The first 8 rows are patterns. Each new row is the sum of 2 different patterns, raised or lowered, with some noise. Before adding, each is slid sideways (what falls off one end comes back at the other), maybe read backwards, and multiplied by a number that may be negative. Names go in the order of the patterns.
In the rows, 128 means zero.
Known rows, each followed by the names of its patterns:
[130 162 161 102  92 141 160 113 102 116 158 104 129 150 133 101 134  94
 104 139 100  96 101 109 100 164 107 150 126  97 155  95 158 131] => (3)
[105 144 124  99 122 130 120 143 153 125 121 148 115 154 155 118 104 114
 146 107 104 162 115 154 110 154 155 128 141 162 130 144 135 143] => (7)
[126 126 148 158  94 116 106 125 120 161 125 110 112 148 118 109 123 133
 154 163  92 114 141 160 142 159 158 157 118 156 131 130  95 152] => (2)
[146 120 119 113 149 148 101 141 104 103 131 100 116  98 108 121 107 120
 154 133 162  94 162 118 127 162 118 160 159 164 128 120 155 143] => (1)
[163 128 113 137 131 140 113 151 134 109 106 111 124 100 147 102  96 110
 125 158 148 161 152 132 138 121 128 120  97 158 138 125 134 120] => (5)
[154 125 119  94 146 134 136 139 105 120 150 149 163 141 132 156 135 106
 148 159  93  97  94 156 102 152 135 160 101 132 114 161 148 128] => (6)
[102 152 115 110 128 125 160 141 150 124 137 163 163 100 154 112 114 150
 129 153 158 125 113 136 156  94 144 125 124 141  97 120 118 113] => (4)
[131 122 129 150 106 153 108 135  99 108 138 127 106 133 108 142 153  98
 131 128 150 162 160 122 156 129 124 136 121 159 161 132 133 136] => (0)

New rows. What belongs after each?
[179 134 136 145 101 153 118 133  86  96 111 116  88 152 115 140 110 133
 127 118 146 151 143 115 111 129 133 122 156 106 145 160 124 143] => (7) (0)
[152 145 158 130 128 128 129 100 158 137 119 115 159 106  96 138 150 138
 112 166 153 110 102 152 142 162 126 112 154 137 143 120 166 130] => (2) (6)
[ 92  95  94 112 101 113 111 123 116  91 113 117 134 115 121 126 129  85
  74 110 115 107 111 130 146  90 133 129 129 116 130  93  88 132] => (3) (5)
[ 93 143 108 124 105 146 161 112 144 147 138 122 130 163 107 140 124 121
 149 104 118 135 135 135 128 155 149 156 164 119 101  96 118 132] => (7) (5)
[113 195 177 115 131 162 170 174 197 150 207 169 187 167 207 134 181 154
 158 183 107 202 133 161 163 110 116 197 208 168 134 176 202 175] => (3) (6)
[ 94 111  98  91 106 102 107 116 142 121  92 131 102 149 153 117  88 113
 128  91  94 140 117 152  99 138 141 114 122 143 127 115 133 113] => (7) (0)
[ 72  59  84 107  59  63 100  68 109  59 110 115  90  89 105  63 101  87
  80  64  80  74  61  64  65  75  77 106  63  81  93  65  98 104] => (7) (0)
[103 160 151 124 127 149 157 126  84 147 127 113 133 118 111 145 160 116
 158 169 130 139 123 120 145 125 106 164  79 124  74 144 138  82] => (3) (6)
[165 142 155 139 128 141 129 115 120 166  77 100  70 131 106 141 109 154
  82 134 128 129 140 120 162 142 138  86 158 127 124 138  98 140] => (6) (0)
[114  81  81 116  90  81  59 104 101 117 111 103 114 113 123 155 109 106
  91 109  77 134 111 142 115  85  92 108 127 114  70 145 133 117] => (2) (5)
[122 122 104 152  90  98 116  88 112 112 121 112 120 112 141 146 110  93
 152 105 111 117 133 126 104 106 151 166 129 117 159  91 140  95] => (3) (7)
[116 129 104  89 141 115 114 117 123  79 121 114 110 104 134 135 105 121
 107  72 146 109 113  75  88  91  84  74 119  84 107 103 149  86] => (7) (2)
[138 131 157 122 106 105 128 154 105 139 116 113 131 141 139 120 134 118
 134 127 118 158 128 143 130 154 154 110 139 144 116 149 125 161] => (7) (5)
[ 75  64  99  76  67  82  49  95  91  79  59 114  73  42  74 103  92  50
  46 126 112  83  87  98  54  87  40  70  81  67 119  81  84  50] => (3) (5)
[149 142 163 156 101 136 121  96 104 141 151 130 118 159  88 161 171 138
 116 137 170 157 162 112 111 202 179 159 106 160 114 106 150 113] => (2) (1)
[131 174 133 139 138 155 117 126 138 106 180 167 123 179 107 111 122 130
 113 116 119 163 171 183 146 145 173 173 172 169 171 119 163 143] => (5) (4)
[142 163 127  96 127 151 157 100 123 138 116 136 114 115 103  97 102  95
 104 162 154 195 125 155 151 135 183 143 181 160 149 146 117 157] => (1) (5)
[114 112  53 114 100 139  70 137  71  64  98 109 101 144 156  77 125 127
 123 143 139  47 104  49  97 129  52 131  92  84  73 100  98 159] => (3) (6)
[118 136 124  94 146  98  85 110 111 161 132 143 163 116 155 142 121 120
 100 173 153 151 130 127 186 155 144 133 160 143 113 177 114 143] => (1) (5)
[170 125 151 129 129 132 152 134 137 101 169 105 148 119 151 148 122 147
 128 121 128 116 152 124 121 146  98 102 127 136 141 179 121 116] => (7) (0)
[133  86  74  72  83  82 107  89  66 123  96  97 132 106  98 155 114  80
 109 140 118  79  78 159 160 112 114 144  79 132  80 119 117 104] => (3) (0)
[160 148 116 118 115 107 155 126 155 108 116 112 158 152 145 141 119 178
 152 105 147 172 179 151 185 106 112 165 119 155 198 150 137 142] => (2) (4)
[174 112 175 170 185 153 161 143 140 160 139 121 156 159 158 102 161 105
 104 123 112 113 111 138 168 104 118 160 151 183 126 155 148 157] => (2) (1)
[159 156 143 166 181 140 149 189 187 160 180 166 164 175 136 188 190 187
 146 204 194 206 153 157 115 162 191 114 144 129 148 134 155 128] => (4) (0)
[130 128 171 143 157 179 145 125 152 132 175 143 140 164 102 148 134 137
 102 132 126 157 103 161 135 134 138 165 140 148 191 176 137 155] => (7) (0)
[122 149 191 137 185 144 189 180 154 173 179 130 156 127 181 108 167 147
 100 149 127 120 136 165 150 124 151 125 172 172 152 116 124 181] => (7) (1)
[147 131 144 143 178 149 139 147 127 125 176 142 171 164 158 124 144 131
 163 136 135 156 128 137 134 111 143 153 121 140 120 139 125 123] => (2) (0)
[112 146  88 131 168  79 114 110 169  95 130 142 154 107 110  97 130 147
 131 117 122  87  66 131  99 114 100  80 102 116 125 165 127 145] => (1) (6)
[ 97  88 141 137 143 102 110 122 158 128 170 146 182 126 128 161 153 107
 134 129  99 146 101 138 165 130 109 115 122 151 154 151  99 156] => (6) (4)
[103 103  94 122 106  89 123 111 115 138 119 119  90 140 101 110  98 157
 118 137  90 112  61 159 104  94 135 119 144 100 126 108 106  84] => (3) (6)
[120 104  83 114 115 101 140 119 108 114 125 127 153 114 100 120  95 122
  83 101  83  97  94 100  90 125 104 100 106 137 119  97 140 148] => (7) (4)
[128 128 140 195 117 150 143 134 143 142 143 158 138 156 121 163 182 171
 151 147 141 119 117 137  95 164 138 115 103 138 137 108 129 153] => (2) (5)
[131 134 126 131 147 148 123 185 160 154 140 159 163 150 141 160 144 116
 159 142 126 168 100 150 102 174 158 103 130 193 135 140 139 141] => (7) (4)
[ 85 117 113 106  85 140 106  96 133 119  76  88  89  83  93 130  88  76
 103 104 107  71 114 121 113 141  92 101 100 113 122 118 133 131] => (7) (2)
[184 137 119 127 180 147 105 140 128 142 106 179 141 135 133 114 151 113
 169 179 196 188 194 124 145 141 106 183 105 113 121 139  91 155] => (3) (5)
[ 91 104  91 163 118 170  94  80 149 127 111 123 156 163  90 141 113 138
 103 164 107 103 172 142 119 140 101 150 128 190 142 115 133 153] => (2) (1)
[124 105 142 101 109 123 111 130 115 130 103 128 130 126 155 141 131 143
 114 123 125 150 128 101 106 156 155 114 135 130  93 142  94 120] => (3) (1)
[119 108  92 125  96  96 114 134 111 101  99  98 139 112 146 124 116 129
 104 107 146 120 118 124 114 122 124 111  94  98  92 108 115 105] => (1) (0)
[105 127 157 146 187 199 144 159 176 137 139 128 207 193 125 136 186 181
 147 154 195 104 197 106 155 143 116 190 128 116 133 106 140 183] => (3) (0)
[141 165 134 107 176 167 164 165 177 124 150 183 157 153 179 162 142 139
 144 110 168 187 135 142 130 143 145 128 169 150 152 159 187 143] => (7) (2)
[174 113 140 139 126 157 165 145 128 172 117 108 143 168 163 123 111 180
 153 126 135 174 122 192 106 140 182 128 192 128 131 144 145 124] => (3) (0)
[145 133 130 141 160  99 127 146 140 138 112  84 110 115 118 147 142 133
 111  82 153 147 110  84 142 140 118 159 118 155 111  74 165 109] => (3) (2)
[ 95 131 125 146  74  73 113 107  79 128 135  85 110  73  90 119 102  62
 110  63  80 103  78 129 138 107  74 144 166 167  56 154  70  88] => (6) (4)
[180 159 170 189 191 149 175 176 193 158 132 177 141 127 190 150 182 145
 135 148 145 175 142 152 151 180 127 175 186 128 201 130 142 139] => (3) (1)
[122 127  78 112 113  83  93  93 124 116  87 117 108 105 151 107 125  71
  93  84  86 131 135 128  78 126  91 161  91 142 163 173  83 113] => (6) (0)
[140 112 125  78  61 105  74  94  91 103  41  83  46 136 142  84  86 157
  94  89 118 155 135  61  59 144 145 111 120 104  62 128  97 100] => (3) (6)
[176 118 141 186 112 187 132 157 137 108 127 169 181 125 108 145 174 161
 101 169 128 108 139 150 127 152 148 126 151 161 176 156 181  92] => (3) (1)
[ 98 140 135 110 141 136 133 135 152 134 150 151 156 122 131 127 116 144
 131 110 132 116 111 127 141 132 124 135 156 109 130 129 137 107] => (7) (1)
[141 104 108  90 101  91  87 113  91 114  88 136 116 124  62 160 127 104
 126 113 159 149 128 128 104 125 124 148 102 126 116 126 151 108] => (3) (1)
[137 143 120 108 113 122 102 150 116 139 114 127 116 128 105 131 147 129
 115 140 115 155 122 121 142 118 149 105 119 120 135 126 138 154] => (1) (0)
[127  96 103 115 146  92  75 123 130  96  95 102  92  94  95  85  96 114
  98  64  68  96  88 131  95 129 109  73 142  69 147 108 132 149] => (3) (0)
[199 152 215 163 167 133 137 222 135 217 200 228 145 163 179 208 201 160
 181 152 181 158 158 185 151 151 152 133 175 156 178 171 148 185] => (1) (6)
[156 132 126 125 169 138 122 178 157 124  90 167 161 154 130 131 131 148
 156 190 147 162 180 140 134 175 186 118 126  87 179 104 163 164] => (3) (6)
[ 96 130 103 130 120 144 126 131 133 148 128 139 145 125 100 162 159 164
 158 151 112 155 160 140 130 162 136 126 117 128  93 179 151 140] => (2) (6)
[118 151 124 136 171 133 170 155 121 122 120 166 138 161 126 131 159 169
 178 127 175 142 142 159 118 188 141 166 134 133 155 110 116 134] => (1) (5)
[102 119 112 113 151 129 107  93  96 115 104 103  98 124 105  90 150 134
 138  75 142  95  90  69 122 117 109  87 103  98 108 102 119 131] => (1) (6)
